There are 3 ways to turn a row about zero (a turn may also mirror it). The second row of each pair is the first, turned, with some noise. The first 27 pairs use one turn. New pairs use 2 turns, one after the other, and a turn may come again.
Known pairs, each followed by its turns in order:
[13 112 178 -18 -70 30 37 -73]
[-26 81 89 108 -12 -143 -53 18] -> Y

[-407 82 -50 -124 278 -42 20 376]
[-35 -400 -416 38 -44 96 -233 -131] -> S

[-70 -29 -80 103 -39 77 -93 -78]
[69 17 -83 -57 -123 150 -2 17] -> V

[-24 -50 -118 -62 -95 -32 -58 -124]
[59 108 3 53 -130 68 17 5] -> S

[-117 -90 -22 115 142 144 7 -8]
[95 10 49 -11 -69 115 107 189] -> V

[-50 -23 -66 53 -24 -55 -20 -202]
[-104 44 -107 -28 -159 70 -64 46] -> V

[-56 -20 130 -56 -22 95 91 -56]
[-83 -69 40 70 -73 -53 68 52] -> S

[3 -352 -26 152 -127 -83 -7 -63]
[-33 -140 -157 269 -107 189 -17 12] -> V

[19 -323 -196 -7 352 -11 -320 -53]
[-274 -196 -305 -41 85 313 185 101] -> Y

[300 -104 23 20 -119 -183 107 -8]
[20 141 7 -261 -8 -150 137 142] -> Y

[220 149 -315 55 -1 177 80 -225]
[212 108 173 -114 -55 -66 274 -266] -> S

[220 70 -26 39 125 -32 83 106]
[24 -79 139 -173 121 -66 -69 -93] -> S

[81 170 -30 50 167 168 125 14]
[-21 104 76 -182 170 32 191 94] -> V

[189 -38 51 65 -292 -122 84 37]
[-150 -156 -136 85 83 24 6 -272] -> V

[-18 65 -405 3 -123 137 243 -20]
[165 -173 213 -247 -116 168 -215 -3] -> Y

[41 75 -174 136 43 -26 -180 -125]
[154 180 -117 -124 41 33 99 -67] -> S

[-70 -37 16 -137 -28 -35 314 -24]
[115 56 47 -55 -321 -70 -13 -83] -> Y

[-115 311 172 -142 -110 -120 26 -47]
[-336 127 -91 62 -67 -156 -52 -162] -> S

[-209 -76 56 -203 -8 -135 111 -77]
[-168 -62 -55 44 -287 88 -106 51] -> S

[48 -251 -84 -185 -43 -100 -119 -143]
[-82 -98 -11 -39 -144 78 246 219] -> Y

[-34 114 -125 389 47 -197 -91 -15]
[-163 1 125 -127 -23 374 -198 -3] -> V

[18 407 -1 245 -95 -6 -284 407]
[310 136 -22 133 563 45 -124 -85] -> Y

[169 -4 -182 -31 27 41 -47 188]
[124 133 -9 65 217 90 17 -86] -> V

[-105 62 19 -67 -82 -71 33 125]
[200 44 11 82 -37 -6 23 -57] -> Y

[-7 -7 -106 -142 24 53 8 -239]
[-41 185 -195 -33 -99 -78 34 87] -> V

[333 -19 90 49 -42 -137 -117 47]
[24 166 180 -132 199 -108 -163 90] -> S

[-84 -235 11 -160 -15 104 94 92]
[64 -212 -108 13 -211 -93 91 -65] -> Y

New pairs. What belongs after each?
[149 -118 42 27 -23 -276 -24 12]
[-99 134 175 -44 75 -143 127 -120] -> Y V

[-85 13 91 -172 127 -407 -30 -122]
[249 -181 123 330 26 138 60 109] -> S Y

[-62 -64 126 60 -100 359 248 -3]
[84 -19 54 -277 -306 -183 -2 -97] -> V Y

[271 -61 43 61 -51 -6 56 123]
[25 -15 -13 -126 -93 18 -263 -103] -> Y S

[6 -11 -59 11 -91 5 -49 63]
[-30 12 -100 -46 13 32 17 39] -> V V

[364 86 95 126 -91 -160 13 -59]
[215 243 -191 166 -33 82 -123 0] -> Y Y

[-373 407 -28 -110 -57 57 407 23]
[127 342 295 254 -382 -284 39 -26] -> V Y

[193 -187 -190 -241 -41 209 -209 -110]
[197 -240 -240 -123 -8 -26 212 -172] -> Y Y

[90 99 -407 -73 41 -153 365 146]
[21 -150 -484 -64 -144 -200 49 201] -> S V

[-75 -85 107 80 104 -47 92 407]
[-260 68 -169 -38 73 -293 62 -134] -> V Y

[-26 77 -407 -31 -322 -86 88 -127]
[-190 19 350 78 60 -230 -267 97] -> S Y

[132 20 54 -194 9 21 -66 -175]
[-90 -47 55 -30 -10 -87 -157 -226] -> S V

[141 -60 155 91 -118 54 -250 -6]
[-59 -87 -93 -180 191 -33 -123 -140] -> S S

[348 -210 -9 24 407 -321 54 300]
[322 -110 33 -72 -212 438 -323 266] -> Y Y

[-106 58 -175 -36 187 30 -26 -36]
[-55 -251 56 45 92 23 -52 16] -> Y Y

[143 -37 -12 369 -25 -39 106 -31]
[-149 -9 -152 -110 -280 -148 -100 -14] -> Y S

[128 -151 407 119 -107 17 -17 205]
[152 -135 372 95 52 66 -143 215] -> S V

[-256 -201 -72 -142 47 -28 187 24]
[85 180 202 -83 157 -161 13 -165] -> V Y

[-83 17 -279 -190 1 -292 -7 -91]
[139 36 -293 -247 -95 -96 7 -189] -> S V

[-150 -5 -171 -13 -103 8 -19 -16]
[-63 -78 148 -87 80 -35 -111 34] -> S Y

[-179 -176 -56 -182 -53 106 -70 43]
[61 -85 86 -171 237 -55 102 11] -> S Y

[-406 33 2 -234 -40 48 0 -34]
[-10 135 179 126 204 83 286 136] -> Y S

[108 -90 -19 -91 98 37 138 -118]
[88 50 0 65 -117 -77 -58 -188] -> Y V

[-21 78 -31 22 -197 83 12 1]
[-8 -175 -7 32 91 -56 -76 97] -> Y V

[-59 256 64 110 -191 352 -102 22]
[13 -221 -3 46 77 121 -297 326] -> Y V

[21 -288 407 -63 21 -45 83 17]
[-364 137 108 118 -201 52 -59 -193] -> Y V

[117 -3 -407 29 -147 34 -27 23]
[-142 -48 175 21 19 68 -367 74] -> V Y

[-133 -54 59 21 -25 147 -59 -8]
[-65 -70 -37 87 -98 85 16 109] -> Y V

[173 -247 11 107 187 92 83 407]
[1 -69 -56 -216 -251 342 35 300] -> Y Y

[41 98 68 19 -65 73 -74 43]
[-26 -31 60 -2 69 74 -95 88] -> Y V

[-76 236 16 -210 -65 149 330 90]
[16 420 95 22 195 -75 -97 88] -> Y S

[-7 92 -1 -75 -191 82 -206 -204]
[-104 -190 -51 41 249 55 -46 168] -> Y S

[12 16 -32 166 30 -15 -163 64]
[30 -161 -76 -145 -51 -36 73 26] -> Y S

[-41 138 153 -39 305 -170 29 251]
[-33 9 199 -94 171 291 -250 147] -> Y Y

[165 -111 -46 89 -35 -77 7 17]
[117 28 -89 35 -163 27 -37 29] -> Y Y

